There are 9 hidden switches. A switch that is on adds its own fixed numbers to the row, and there is some noise. The rows also spread widely along 12 directions, which tell nothing about the answers.
Some rows, each with its switches (1 for on, 0 for off) after it:
[-13.0  -4.7  19.6 -12.7  -5.6  13.9   2.7   0.7  -2.0   8.5  -2.3  36.0
  -5.0   2.7  -5.8  15.1  -2.6 -11.1   3.4  -3.8   3.6  -3.2  14.5  -2.8
 -14.5  -3.1  11.8 -25.1  10.0 -10.2 -10.8   2.2   8.1   4.2 -15.7  -6.5
 -25.9  -8.9]	1 1 0 0 0 1 1 1 1
[  5.0  22.8  18.5   0.7  -7.3  16.1   3.3   9.7  18.7  13.0  -1.7 -13.6
  15.4 -19.1 -20.5 -12.0  -4.5  -0.1  -6.4 -19.1  -5.8   0.8   6.5   4.8
  14.2   4.8  -6.9  -4.4   5.6  23.3 -17.4   8.8  -5.3  -8.8  18.5 -20.1
 -27.0 -27.9]	0 0 1 1 1 0 0 1 0
[ -1.3   7.1  -4.8  11.5   8.9   6.0  -8.5   1.4  10.7   8.7   9.7 -15.0
   8.7  -3.5 -10.2 -15.2  -6.9  -2.0 -11.5  -2.9  -0.8  -2.1  -4.2   7.6
   8.7  -0.6 -11.4   4.3 -20.5  20.0 -12.8   7.6 -16.7   0.0   5.1  -9.2
   7.8  -1.2]	1 0 0 0 0 0 0 1 0
[  1.0  -8.6  19.3 -19.6   1.5   4.0 -11.1  12.0  -7.3  -5.0   1.7  16.8
 -22.9  32.5 -15.4  10.1   5.8  -7.9  -4.9 -26.2   5.8  10.4   3.0 -14.9
  -5.7  26.9  21.5  -6.2   3.6   3.7   2.4  -2.7   8.6  -6.0 -10.7 -16.2
 -21.8 -15.8]	0 1 0 1 1 0 1 1 1
[ -1.0 -11.6 -11.1  -5.1  14.8  -8.0 -18.6   8.0   3.7 -18.9  14.6  -2.5
 -15.6  19.8 -18.2  -1.5  -3.3  -3.7  -1.7 -19.4  22.3  10.0 -10.6  -2.8
  -4.6  32.1  15.3  22.3  -8.5   6.3 -13.0   4.3   4.2   0.0  12.5 -27.3
  -0.6  -2.7]	1 0 1 1 1 0 0 0 0
[ -8.5  -8.2   2.2 -17.8  11.9  -2.1   4.6   5.3  12.4  13.8 -16.1  17.5
 -21.4  13.7 -14.7  20.0 -11.0  -4.3  11.7   0.3  -0.2   3.7   1.8  -1.6
   1.2  11.3  11.2 -16.3  -7.0   6.5  -1.7  -6.1   4.3  11.4  -3.7  10.1
  -2.7  -7.6]	0 0 0 0 1 0 0 1 0
[  6.6  -7.9   3.4   3.2  -3.0  28.8  17.1   2.6  -4.0  -3.5   4.5  -0.8
 -26.2  29.1  10.3  29.5  -6.2 -23.0 -26.8 -26.4   9.9  15.6  -8.4   2.5
 -23.6  -1.5  21.4  -7.4  -7.3  -8.5  -2.8   5.0  18.0  -2.6 -22.2  23.7
  -0.4   6.3]	1 1 1 1 0 1 0 0 1
[ -5.1  13.1  37.1  -2.4 -14.3  19.9  -0.8   2.6  19.0  33.8 -15.8  12.2
  -0.6   3.9 -21.8  -8.8 -10.2 -19.9  -2.8  -9.7   0.6  -2.8  14.6  -2.3
   3.9  33.0  22.1 -36.0 -21.0  22.1 -19.2  -2.5  -4.1  11.8  -4.2  -8.0
 -27.0 -18.7]	0 1 1 0 0 1 1 1 1
[-32.9   4.6   8.4  11.3   0.2  21.8 -10.4  -8.1   6.2   9.8 -10.8  18.9
  11.4  -2.1 -22.3  -1.4 -23.2 -14.8  -6.0  12.1   7.3 -10.9   4.4  13.7
 -19.9  -7.6 -11.1 -27.9  -3.2  -7.3 -17.9  19.3  -0.6   8.8 -14.9  -2.6
   8.9   7.6]	1 0 0 1 1 1 1 1 0
[ -3.8   7.0  19.3  10.1 -14.3  27.2  -1.9   0.3  -2.5   6.6  -7.0   2.8
   5.1  -7.1  -5.5   6.0  -1.1  -2.7 -23.3  -6.8  -9.5  -1.7   7.3  -4.0
  -7.5 -12.4  -7.3 -18.5   7.5 -10.2   0.4  14.6   9.3  -4.2  -9.8   1.1
  -6.5  -9.6]	0 0 1 1 0 0 0 0 0
[ 20.1 -10.5   6.0 -15.3  -8.8   7.9  16.9  19.8  -7.4 -10.3   0.4  18.5
 -12.0   6.5  -8.7  12.4   8.6   1.7  -9.0  -5.5   3.8  12.9  -5.3   6.6
  10.7  -6.8  -2.4   4.9  11.6   9.0   1.3  10.1  -1.2 -11.5  -6.5 -10.5
 -31.4  -4.8]	0 0 1 1 0 1 0 0 0
[ -1.3  -1.8  -4.8   7.2  -0.5  20.5   9.1   0.7   2.7  -8.7   7.1  -8.8
  -4.5   2.2   4.9   9.5  -3.1  -8.9 -21.5  -9.8  13.2  -1.3  -6.8   6.9
 -12.1 -11.3  10.6   2.2  -2.9  -7.5 -11.3   5.0  13.2   0.1  -3.3   7.7
   3.7   7.7]	0 0 1 1 1 0 0 0 0
[ 13.3  14.7  28.6  -8.5   0.4  11.0  -3.5  17.2  -4.7  10.1  14.0 -10.4
   0.0  -8.8  -0.2  -3.4   8.8  -0.3  11.1 -15.5 -20.6  10.3   9.5  -8.1
  16.4   5.3  -0.3  -7.5  17.7  12.2   3.4  -4.7  -9.1 -11.8   5.4 -18.5
 -24.3 -45.5]	0 1 0 1 0 1 0 1 0
[ -1.3   9.1  10.4  -1.0  -7.1   5.0  -3.2  12.0   6.1  11.2   1.1   1.7
  -7.7  -2.1 -22.8  -5.5  -5.7   3.4 -26.1 -13.1  -1.5   5.1  -8.7  -2.2
  16.8 -12.4  -9.2   0.4  -2.3  14.4 -10.6  17.0 -10.9  -4.9   6.4 -19.2
 -22.3 -19.7]	0 0 1 1 1 0 1 1 0
[  5.5  -8.2   9.1  -2.6  -4.0  33.9  10.1 -13.9  12.0  -6.6 -30.9  13.0
  -0.8  20.8 -25.7  15.4 -10.3 -12.4 -35.4 -14.8  -6.6  -4.2  20.9   8.9
 -30.2  16.8   4.3 -14.1 -14.0   0.0  -5.3  15.5  34.5  -0.1 -27.9  20.6
   9.2  24.6]	1 0 0 0 1 1 0 0 1
[ -7.4   3.8  -1.9   9.5   9.6   5.8  -7.0   9.6  -1.7  -5.1  11.0 -12.8
  -2.4  15.8 -13.7   1.9 -11.9  -4.6   1.2 -12.8  -0.2  12.8  -8.9   7.8
   0.4  -1.0  -7.5  -6.5   9.1   1.4  -1.6   9.2  -9.3  -2.0   2.7  -5.6
  12.1 -15.0]	0 0 1 1 1 0 0 1 0
[-14.9  -5.3   6.2   3.5 -11.0  22.9   7.3   3.6   3.4   2.4 -15.2  33.4
  11.1   9.8  -5.5   1.0  -5.7  -8.0 -11.7  13.4  12.1  -0.7 -15.2  18.6
  -2.3 -23.9 -20.3 -22.7  -8.5  -0.3  -5.5  21.1  -6.6   2.4 -20.5   0.4
 -13.2  20.6]	0 0 0 1 1 0 0 1 0
[-24.2  -2.1  11.9  10.0   0.6  29.9 -14.5  -5.3   7.3  10.3  -6.8  14.1
  -4.5  26.5   0.2   6.6 -15.5 -24.0  -3.7  -3.4  14.8   0.8  -9.3   8.9
 -19.7  22.3  22.1 -33.9 -28.9  -0.5 -11.9   2.2   4.3  15.2 -20.2   3.6
  12.0   7.7]	0 0 1 1 1 1 0 1 0
[-14.3   6.4  16.9   3.6 -12.6  11.9  -4.6   6.8   0.8   2.3   8.7  14.6
  18.3  -5.3  -2.9 -10.9  -2.9 -14.1  18.3  -5.5  20.9   1.5  -4.1  11.1
  -5.6  12.1   3.3 -20.9   6.2   2.7 -19.6   4.3  -6.2   1.4   2.0 -26.0
 -24.4  -8.2]	0 0 1 1 0 1 0 1 1
[-12.5 -13.8 -21.1 -16.7  18.7  -9.6   5.7   6.5  -3.1 -18.3   7.7  13.5
 -18.1   4.7 -10.7  23.1  -9.0  -3.7  17.5  -2.4  22.5   5.7  -5.0   0.4
  -8.1 -14.5   8.8   9.6  24.2 -14.8 -11.1   3.2   8.2   4.6   6.6  -3.3
  -1.5  -2.5]	0 0 0 1 1 0 1 1 0
[ -0.6  -1.5  -3.9   0.0  12.7  15.3  -3.6  -1.4  15.8 -13.2  -9.1  -1.2
   4.6  11.2 -40.3 -15.6 -12.0  -6.7  -9.5   3.8  11.3  -6.6   8.8  22.4
   0.9  25.9   0.0  -3.2 -15.1  22.0 -21.5  12.0  -0.5   9.7  -4.0  -7.9
  15.6   9.3]	0 0 1 1 1 1 0 1 0
[ -6.4  -3.6  13.2   4.3  -2.7  21.2  -8.5   8.0   0.0   5.2   1.7  18.5
  12.3   7.8  -6.7  -5.4   0.1  -7.8   1.5  -1.2   0.8   5.8   1.7   7.8
  -2.3  -1.6 -13.6 -25.1  -0.3   4.3  -0.5  12.3 -13.9  -4.8 -10.7 -16.1
 -10.1  -7.3]	1 0 1 0 0 0 0 1 0
[-11.0  10.5  19.0   0.3  -6.4  -1.4  -5.8  15.4  -0.2  20.7  12.3   7.0
  -0.4 -10.3   1.9  -0.6  -7.9  -1.4   7.2  -5.6  -5.7   9.1 -10.3  -1.0
  15.1 -10.6  -6.6 -15.8   5.0   1.3   0.4   1.7 -18.4  -1.2   5.8 -16.7
 -24.8 -30.8]	0 0 1 0 1 0 0 0 1
[-21.0  -4.9   1.0   6.5   5.7   6.9 -12.0  -1.0   1.9  10.2   5.6   7.2
 -11.9  10.1 -10.2   1.1 -13.9 -11.7  -8.5   7.1   9.3  -6.3 -11.9   9.1
  -1.4  -2.9   5.1 -13.2 -16.3   0.8 -13.7   7.0 -11.4  17.1  -9.6  -1.0
  13.2  -3.1]	0 0 1 1 0 1 0 1 1
[ -2.2 -16.4   1.0  -1.4   1.4  17.9  15.5   8.8  -3.3   0.4  -0.3  22.8
 -11.4  14.8 -18.6  -0.3  -4.3 -14.6 -10.3  18.1  13.0  -6.3   0.6  26.3
  -1.5 -10.4  -1.0 -21.1  -8.8  11.3 -14.7  11.5  -9.0  11.8 -23.4   4.4
  -2.4  12.4]	1 1 1 1 0 1 0 1 1
[ 15.5  10.7  23.0  -2.7  -2.0  34.6  -2.8   7.6   9.5   2.1  -2.7  -8.7
  -1.1  18.0 -23.7  -0.6  -2.0  -8.4 -33.1 -30.8 -15.3  13.0   6.1  -1.2
   2.8  14.6   2.2  -7.2  -7.8  19.5  -2.0  14.7   2.9 -13.6 -10.3  -8.4
 -10.2 -19.2]	0 0 1 1 1 1 1 1 0
[  3.7   3.2  14.5  -0.8   4.3   6.4   4.1   7.8   0.2   7.0  10.7  -5.3
  -6.9  -2.4 -10.7  -3.7  -5.1  -5.3   8.5   1.0 -10.2   1.1   7.0   8.3
  10.2  -2.0  -0.1 -12.1   8.7   7.9  -1.9   0.2 -12.4   5.9  -1.5  -4.9
  -3.9 -26.3]	0 1 1 0 0 1 0 0 1
[-11.7  -1.1  17.9   8.3   2.1  38.5  -9.0  -9.2   4.5  -2.6  -1.2  17.5
  10.8   7.7  -0.8   0.3  -2.4 -12.1 -20.8  -6.6  -6.1   1.3  -2.8   6.6
 -11.2 -18.5 -19.9 -17.7  -0.4 -12.2   3.8  19.5   1.9  -3.9 -21.1  -4.6
  -2.4   0.2]	1 1 0 1 0 0 0 0 1

New rows. What belongs after each?
[ -6.1  -8.3   0.5  -2.6   1.7   3.4   2.3 -10.9  10.1 -14.4 -15.9  14.2
  10.4   1.5 -27.2  -6.8  -5.0  -4.6   8.4   8.8  17.4 -15.9  21.9  11.0
 -13.6  20.2   3.5  -6.3   6.6  -2.5 -16.6   5.6  14.2  13.2  -3.9  -0.6
   1.7  18.6]	0 1 0 0 0 0 0 0 1
[ -4.6  -2.3   2.4  -4.8  -2.9  -2.5   2.6   9.3  -1.9   4.7  -6.0  12.5
 -11.0  10.1 -12.4   7.7  -8.8  -5.8   4.2   2.8  10.6  -1.6  -1.7   3.1
  -4.4  14.6  10.2 -10.7  -5.2   5.3 -11.9   0.7   2.3   6.7  -7.2   0.2
  -6.7   2.7]	0 0 0 1 1 1 0 1 0
[ -2.2   2.8  17.2 -10.9   6.3  25.0  10.3   1.3   8.5   3.1 -10.6  14.3
  -6.8   3.6 -17.7  13.4  -8.9  -8.9  -1.2  -5.9  -8.1   1.3  14.9   5.2
  -3.3  -7.9   2.6 -18.9  14.2   0.5  -4.9   9.0   9.1   1.1  -9.1   3.7
  -8.1 -16.6]	0 1 0 1 1 1 1 1 0
[ -5.1   3.7  23.8   3.1 -12.4  20.8 -12.0  13.3  -6.9  10.7  13.5  10.1
  -0.4  11.6   1.4   1.7   2.9  -9.0 -21.0 -25.0   0.4   6.4  -9.7  -5.8
  -7.5   6.9   4.4 -17.9  -6.1   3.0  -4.4   5.2  -0.3 -14.5 -10.8 -18.7
 -26.1 -15.9]	1 0 1 1 1 0 0 1 1
[  0.9  -5.0   6.0 -22.6   5.6  16.0  14.9   8.1   5.0  13.6   4.0  20.7
 -16.3  -7.5  13.8  24.1   1.1  -6.7   1.8  -3.8   0.9  -1.1   2.4  -1.7
  -4.6  -9.3  21.7  -6.5  -7.0   0.8 -12.0 -10.4  15.2   0.7  -6.1   3.1
 -28.9 -11.7]	1 0 0 0 1 1 0 1 0
[ 0.8 -5.2 -1.3  0.9  3.3  8.4  3.4  3.8 -4.0 -6.6 12.3  5.4  2.0 -4.8
 -5.4  2.3 -3.5 -6.1 10.0  7.1  4.6 -1.7 11.2 10.0 -8.1  2.1  1.1 -7.9
 12.6 -5.6 -8.1  2.8  0.4  0.3 -1.5 -6.0  0.4 -6.8]	1 0 1 0 0 1 0 0 0
[-12.7  -2.0  11.4 -12.7  15.1  24.1 -11.2   0.3  12.1   0.1  10.0  15.9
   5.1 -12.1  -8.8   0.6  -4.6  -7.7  11.7  -1.5   6.0  -8.9  14.2   8.3
  -6.1  12.7  15.9 -11.6   3.9   1.9 -23.6  -2.1  10.9   3.9   5.7 -24.4
 -16.9 -19.9]	1 0 1 1 1 1 0 1 0
[-10.5  -3.8   7.0  -4.0  12.2  23.0  -2.0  -5.9  14.9   0.1   2.2   8.9
  -8.2   2.5 -18.1  -1.1 -11.8 -13.6 -14.3  -8.3  10.0 -11.4   7.2  12.8
  -9.2   6.7  15.6  -6.7 -11.3   7.0 -27.8   5.4   8.2  12.5   0.9  -6.8
  -4.5  -5.3]	1 1 1 1 1 1 0 1 1
[  3.5 -15.6  19.4 -16.8  -2.3  30.9  -3.0   5.7  -3.7 -12.9  -6.2  31.0
   0.4  15.3 -24.6  -0.5   6.0  -4.1 -20.3   2.0  -4.0  -7.0  12.4  14.1
  -1.3   4.8  -2.6 -15.9  -1.7   7.7  -0.5  13.9   7.1  -3.2 -26.4 -16.5
 -13.7  -0.1]	0 0 1 1 1 1 0 1 1
[ -0.7   4.3   5.9   3.3   9.4  13.1  -8.0   9.3   2.7   6.2   9.8 -13.1
  -6.8  -3.3 -13.7  -5.9  -4.7   0.7 -19.4  -3.7 -10.4  -4.0  -0.9   4.8
  11.9  -9.9  -3.4  -1.6  -6.1  11.1  -6.6   6.6  -6.7   0.1  -0.7  -7.0
   5.1 -19.8]	0 0 1 1 1 0 0 1 0
[  5.1   9.5   4.3   2.1 -13.0   7.2  11.3   6.2   3.8   5.8  -2.8  -6.2
   5.4  -4.4  -6.7   2.5  -2.1   0.8 -12.1 -14.3   4.5  -2.3   1.8  -1.4
  -3.0  -1.7   1.8  -2.3  -2.2   5.4 -12.4   3.5   7.7  -4.8   0.3   2.0
 -14.5   1.7]	0 0 0 0 1 0 0 1 0
[ -0.1   1.0   4.5   1.7  -0.4   9.8  -1.2  -3.5  13.5  -1.6 -15.4  -6.8
   5.3   4.5 -35.3  -8.0  -6.3  -2.3 -12.3  -6.2   2.7 -13.0  21.9   6.1
  -7.5  29.4   9.5 -10.1  -7.7  13.7 -17.9   6.2  10.5   5.5   0.6  -1.3
   7.8   4.4]	0 0 1 0 1 0 0 1 0
[ 18.2  11.2   9.3   4.8 -15.0   5.2  20.3  12.9   4.9  10.5  -1.9  -9.8
   5.7  -8.9 -18.1 -20.2   4.5   3.9 -22.4   6.1  -3.0 -12.9   7.9  15.2
  17.6  -1.8  -7.4  -6.0 -13.5  31.7 -17.3   4.2 -10.9  -2.6  -3.7   3.6
 -17.8   4.6]	0 1 0 0 1 0 0 1 0
[ -0.4   7.3  12.1   6.4  -9.9  31.6  24.3  -5.1   4.1   4.1  -9.1  -0.8
   3.3   2.4   4.4  18.9  -6.6 -17.4 -16.8 -15.7   5.3   1.3   2.0   8.7
 -20.4 -15.4   7.2 -14.6   4.5  -7.0 -15.0   9.1  20.0   0.7 -14.9  23.2
  -6.4   7.9]	0 1 0 1 0 1 0 1 1
[  8.6   6.8   1.8 -18.3  20.6  19.6  11.6  18.7  15.3  10.8  16.0  -7.4
 -12.9  -5.4  10.1  11.7  -2.2  -5.6  12.1 -15.9 -11.3  21.8 -14.1   8.2
  26.0 -22.3   2.8  -0.3   7.4  19.7  -1.1  -1.1 -11.7  -7.8  11.9  -6.4
 -24.5 -40.8]	0 0 1 1 1 0 0 1 0
[ -9.8  -4.1   8.5  -5.8   9.8  37.1   1.9  -2.6  20.4   6.0  -8.4  19.1
  -8.6  25.4   2.8  26.0 -16.9 -27.7  -0.3 -27.1   8.7  28.5 -15.5   6.8
 -15.6  11.6  11.4 -18.0 -13.0   0.5  -1.4  10.1  11.4   4.3  -9.4   5.8
 -11.9  -4.4]	1 0 1 1 0 1 0 0 1
[ 12.1  -1.2 -10.5 -11.8   2.9  14.0  27.0  10.3   9.9  -8.9  -8.8   1.4
  -9.1  16.6  -7.2  29.0  -6.3  -6.1  -3.7 -29.3   1.3  30.0 -13.3   6.4
   1.9 -22.2 -10.7   6.8  16.2   4.9   4.5  16.2   6.3  -9.4  -1.8  13.2
 -14.3  -4.3]	0 0 0 1 0 0 0 1 1
[ -0.5   0.0  24.4 -12.5   4.2   8.0  -7.9   3.2  -4.6  12.3   9.5  15.7
   1.0 -26.3 -12.2  -5.9   1.4   8.1  -2.7  14.0 -26.0 -24.0  25.9   3.0
   8.6  -7.3  -5.3 -11.3   8.4   4.3  -4.4  -0.9   3.5  -1.7  -8.0 -18.9
 -13.3 -26.1]	1 0 0 0 1 1 0 0 1
[-10.4  -0.3   1.9   0.3   1.6  -5.6   0.2   7.4  -1.4   6.5   0.9   5.8
 -11.4   4.4  -9.2  12.8  -9.8  -4.4   4.1  -9.4   5.6   7.0  -5.2  -5.2
  -5.9 -10.1  -1.5  -3.5  13.4  -7.1 -10.8   5.1  -1.6   6.2   7.3  -1.1
 -10.1 -11.3]	1 1 0 1 0 0 0 1 0
[  0.4 -11.2  12.6 -15.7   7.8   4.5 -12.7  12.1  -2.8   1.5  16.0  16.5
 -16.5  15.0 -11.7   3.7   1.4  -4.5   0.5 -14.0   0.4   1.0   1.6  -2.3
  -0.5  22.6  15.7  -5.8  -7.0  11.2  -6.0  -4.3   2.1  -1.4  -4.2 -21.6
 -17.0 -17.9]	1 0 1 0 1 1 0 1 1
[ -0.6  -1.4  -5.3   6.8   7.2  18.3   7.5  -1.0   1.4 -10.2   7.5  -8.6
   3.1   0.6  -6.4   5.2  -8.0 -10.7 -15.2  -7.8   3.6  -1.3   2.5  13.1
 -13.8  -9.7  -3.7   3.3   3.2   0.1  -9.9  10.6  13.8  -5.3  -7.4   6.7
  11.3   7.6]	1 0 0 1 1 0 0 0 1
[ -1.1 -10.6   4.2 -11.8   5.9  10.0   6.5  11.1   0.9  16.7 -12.6  13.5
 -37.0  25.4 -10.5  24.1 -10.0  -9.6 -10.0   1.8  -5.1   7.4  -6.3   1.5
   2.3   1.9  16.4 -18.0 -13.1   6.4   1.9   0.0   0.6  12.3 -18.6  18.7
   2.7 -10.3]	0 0 1 1 0 1 0 1 0
[ -8.7  -4.9   6.3   1.2  -1.6   9.3   5.9  -0.1 -11.8  -7.4   7.0   7.3
   1.9 -22.4 -19.5   1.5  -7.4   3.3  -7.6  13.1  -4.4 -21.7  16.7  13.9
  -5.9 -23.9  -8.5  -8.4  27.1 -16.7 -12.4  13.0   9.8   2.4  -5.8  -2.6
   5.7  -8.6]	0 0 1 1 1 1 0 0 1
[-12.5 -14.8  -3.1 -16.0  20.3  30.4  -5.3 -12.4  28.6 -10.4 -10.8  17.7
 -18.2  20.4  -5.6  29.6 -13.9 -15.4 -19.2 -35.3  17.6  12.6  -7.5  -1.7
 -23.3   8.9  25.3   7.3 -14.1  -7.3 -12.5   7.3  32.6   5.1   0.5   0.0
  -8.8   2.7]	1 0 1 1 1 0 0 0 1
[ 17.4   9.3   8.8   2.1   8.0  25.5   8.2  18.8   6.2   5.3  19.6  -6.8
  11.8 -14.1   1.2 -23.0   3.7  -5.6   2.4  16.2 -11.1   7.3  -7.4  27.8
  36.0 -19.8 -18.8  -6.8  -5.2  32.2   0.7   8.8 -32.6  -6.2  -1.3 -15.5
  -9.5 -21.7]	0 0 1 1 0 1 0 0 0
[ -2.3   7.3   3.8  -3.2   7.8   6.2   5.2   7.7   0.7  -4.0   5.6  -0.4
  12.0 -17.2 -16.4  -3.1  -9.8  -0.5  19.1   6.9  -2.1  -3.2   9.1  17.6
   5.6 -10.0 -13.8  -6.9  23.7   6.8 -11.1   6.6  -5.2  -0.8   4.9  -8.7
  -1.6 -16.7]	0 0 0 1 1 1 0 1 0
[ -4.1   5.4  16.1   0.8   0.8  26.1 -11.4  -4.4  10.5  -6.3  -2.5   6.3
  18.2   4.3  -9.2  -1.0  -2.5  -8.3   8.7 -20.3   4.0   5.7  10.6   1.4
 -12.6  21.8   4.3 -14.9   7.0  -0.1  -9.3   6.8   5.5  -0.5   1.2 -17.9
  -7.4 -11.1]	0 0 1 0 0 1 0 1 0
[ -1.7   6.1  19.0  -7.7  -2.4  18.0 -11.0  10.1  22.1  13.3  -2.7  18.3
   3.7   6.1 -15.0 -10.0  -2.1  -1.9 -15.0 -19.5   3.3   9.6  -9.3  -0.5
  13.4  13.2  -2.8  -5.0 -22.6  24.9 -15.4   9.5 -10.8  -2.5   7.3 -29.3
 -38.0 -12.2]	1 0 1 0 1 0 0 1 0
[ 11.8  10.9  -0.7   1.3 -15.8  -6.3  19.5  12.6   8.7   6.7 -22.4 -11.3
  -4.8  -4.2 -46.8   0.8 -11.6  13.9 -26.7 -15.5  -4.8   6.8  -0.2   3.1
  17.7 -12.7 -25.9   7.6  11.4  18.6 -13.6  26.1  -5.8  -3.1  15.2  -2.1
 -14.2  -8.5]	0 0 1 1 0 0 0 1 0
